All groups share one centre, and each spreads out both ways along 5 directions, with some noise.
(in the rows, 128 means zero)
Some rows, each with its group after it:
[159 122 143 111 126 161 143 125 132 129 159 106 129  94] -> j_181
[114 124 120 147 145 116 139 131 135 126 129 129 120 138] -> j_772
[158 107 135 129 144 128 173 103 128 123 158 107 145 102] -> j_375
[ 73 114  76 119 115 155 126 121 123 137 112 161 146 150] -> j_181
[129 135 132 130 128 122 125 112 112 126 119 144 116 129] -> j_288
[135 116 153  82 111 169 100 116 100 134 118 149 119  94] -> j_335
[146 169 150 126 106 113 118 127  69 122 126 149 124 114] -> j_181
[115 112 112 117 109 150 121 155 164 141 151 101 163 131] -> j_288
[115  88 138 106 166 155 121 145 120  98 153  78 109 128] -> j_375
[111 103 128 133 161 147 118 149 182 126 134 106  97 132] -> j_335
[160 129 163 131 145 101 130 108 131 128 110 135 104 119] -> j_772
[126  95 133 110 138 140 134 113 113 126 127 137 135 110] -> j_335
[111 121 114 146 154 155 125 160 185 125 147  98  98 141] -> j_335
[155 161 110 113  77 121 132  87 111 144 104 152 166 129] -> j_572
[130 161  97 162 119 118 148 136 138 130 136 126 141 144] -> j_335
[117 131 109 145 134 150 170 131  95 127 163 142 133 101] -> j_288
[129 110 132 114 120 140 125 118 156 145 117 137 134 119] -> j_335
[100 124 131 126 150 134 100 143 114 109 123 126  94 146] -> j_375
[105 121 136 144 155 106 111 143 153 121 112 129  93 151] -> j_772
[145 153 150 142 135  75 125 102  89 116  89 163 104 138] -> j_288
[133 140 143 129 121  97 118 129 112 128 107 140 126 137] -> j_772
[121 120 109 129 153 147 142 110 129 120 122 134 113 130] -> j_288
[157 123 159 113 105  80 119  79 153 160  67 173 135 127] -> j_335
[135 136 156 121  97 134 131 130 104 155 128 171 135  87] -> j_572
[127 115 155 119 123 147 119 144 144 146 131 141 108  97] -> j_572
[181 110 153 120 141 127 173  96 134 132 148 111 139  87] -> j_375
[121 119 102 118 140 152 134 109 122 118 128 133 128 129] -> j_288
[138 133 218 117 179 111  60 136 118 115  77 158   4 121] -> j_572
[143 127 140 111 126 140 126 113  97 122 134 131 124 115] -> j_375
[135 125  97 128 146 181 171  98 106 117 155 137 117 103] -> j_772
[163 112 151 132 141 105 158 111 157 132 140 106 134 117] -> j_772
[134 143 146 143 120 110 132 143 104 132 138 137 133 113] -> j_288
[126 108 139 143 167 126 130 145 173 119 133 107  92 129] -> j_181
[119 116 145 115 159 136 113 133 103 102 131 108 101 139] -> j_375
[128 126 135 111 119 152 116 130 122 137 132 141 122 110] -> j_572
[141 108 122 157 175 109 177 111 158 115 140 106 115 133] -> j_181
[ 84 157 106 159 112 111 122 166  95 124 134 137 143 155] -> j_181
[165 116 140 126 148 145 158 108 143 120 149 108 116 101] -> j_181
[154 135 139 118 114 122 142 109 111 134 128 139 142 105] -> j_772
[168 109 126 110 141 154 176  74 131 130 139 126 131  97] -> j_181
[142 118 153  95 130 167 102 131 123 126 135 120 109 104] -> j_375
[110 106  68 126 117 179 159 135 155 138 170  97 185 125] -> j_572
[138 115 162 114 142 115 112 107 129 133  97 149  94 118] -> j_335
[122 135 115 124 127 137 147 120  72 116 142 140 136 116] -> j_572
[128 131 120 114  98 133 129 133 116 141 140 128 171 116] -> j_772
[133 136 131 123 117 135 136 118  96 130 128 148 132 113] -> j_572
[121 115 128 116 146 156 121 120 144 123 124 129  96 120] -> j_288
[148 152 124 128  92 141 135 106 126 155 118 169 141 104] -> j_375

New rows. What belongs after each?
[118 112 176 147 188 108 112 142 134 113 109 138  43 131] -> j_572
[113 178  76 170 133 162 144 176 113 103 182  98 121 138] -> j_335
[121 104 123 123 130 127 145 112 129 137 129 136 142 120] -> j_335
[133 132 103 138 153 158 166  98 104 116 142 142 111 112] -> j_772
[118 113 112 130 137 108 170  88  77 120 130 148 155 125] -> j_335
[180 124 149  93 122 163 153  90 115 130 140 124 129  82] -> j_181
[114 151 120 126 103 145 106 131 119 142 112 164 118 126] -> j_375
[ 99 107 147 155 140 132 168 158 111 148 170 158 132  75] -> j_572
[105 137 104 133 120 147 124 136 129 134 126 141 131 134] -> j_375
[123 106 119 126 152 135 140  99 150 126 111 134 108 128] -> j_181
[134 151 148 142 128 103 111 117 142 143  85 176  83 129] -> j_375
[155 125 149 116 133 130 144 106 108 127 136 122 128 103] -> j_375
[123 156 105 167 148 112 144 139 116 108 140 120 107 143] -> j_335
[106 120 113 131 130 148 121 150 141 129 136 121 125 130] -> j_181
[113 152  92 150 133 145 151 143 101 112 161 117 132 131] -> j_335
[108  96 132 150 155  95 120 161 196 126 124 103 118 157] -> j_772
[ 88 131 119 127 146 136  95 150 112 109 118 135  97 151] -> j_375
[129 123 148 131 133 129 112 151 149 137 129 120 113 125] -> j_288
[117 127 128 154 162 149 161 137 104 118 159 142  96  95] -> j_288
[130 129 136 133 136 108 128 125 129 129 120 133 123 134] -> j_772
[141 107 148  96 113 129 121  98 126 151 102 156 136 108] -> j_335
[123 110 127 115 131 147 119 130 167 141 125 123 123 120] -> j_335
[122 134 146 159 138 118 151 161 112 131 156 135 119 101] -> j_288
[107 113 136 161 156  84 125 149 169 120 115 114 107 164] -> j_772
[ 99  89 102 152 176 131 155 150 172 112 152  87 117 151] -> j_375
[130 135 101 159 129  93 160 120 153 136 127 130 148 146] -> j_335
[134 146 124 115 106 177 104 146 122 130 139 129 117 110] -> j_335
[115  96  98 109 141 149 139  73 135 136  92 169 120 131] -> j_181
[ 68 137  74 114  85 154 109 124  81 144 109 182 163 148] -> j_181
[114 103  82 116 146 189 157 111 133 119 153 122 131 118] -> j_288
[164 120 148  90 123 153 142 104  83 118 157 109 142  89] -> j_375
[141 141 121 114  99 150 139 113 116 147 136 146 152  98] -> j_375
[135 161  69 108  73 183 175  85  27 131 168 161 191  91] -> j_772
[158 109 194  85 110 127  70 106 192 171  64 163  95 106] -> j_335
[ 78 131  74 126 101 137 129 111  88 139 109 177 166 148] -> j_181
[165 129 112 160 121 106 207  89 148 152 148 148 171 100] -> j_375
[112 114 111 157 144 120 165 134 140 130 148 127 140 123] -> j_572
[109 117 105 123 133 142 137 101 125 130 109 156 127 133] -> j_181
[145 135 138 113  97 118 123 102 127 149  98 159 139 123] -> j_335
[124 116 119 118 136 133 130  98 128 130 103 158 109 131] -> j_181
[125 103 149 129 158 128 109 135 187 134 107 121  87 130] -> j_335
[122 134 126 129 112 120 123 131 113 133 127 136 146 131] -> j_772
[104  72 128 101 154 148 155 102 102 122 142 132 145 107] -> j_335
[120 103 129 109 140 138 145 103  80 121 135 143 139 110] -> j_335
[113 140  91 155 133 140 156 138 118 111 160 116 139 137] -> j_335
[162 139 157 107 107 144 117 105 121 151 116 156 119  89] -> j_375
[128 107 152 130 152  82 150  84  91 120  99 162 114 130] -> j_335
[165 134 151 106 109 146 138  99 103 137 130 141 134  91] -> j_375
[132 109 134 112 146 150 140 129 121 115 152 101 130 110] -> j_375
[148 134 131 122 121 148 149 123 117 127 152 117 140 105] -> j_181
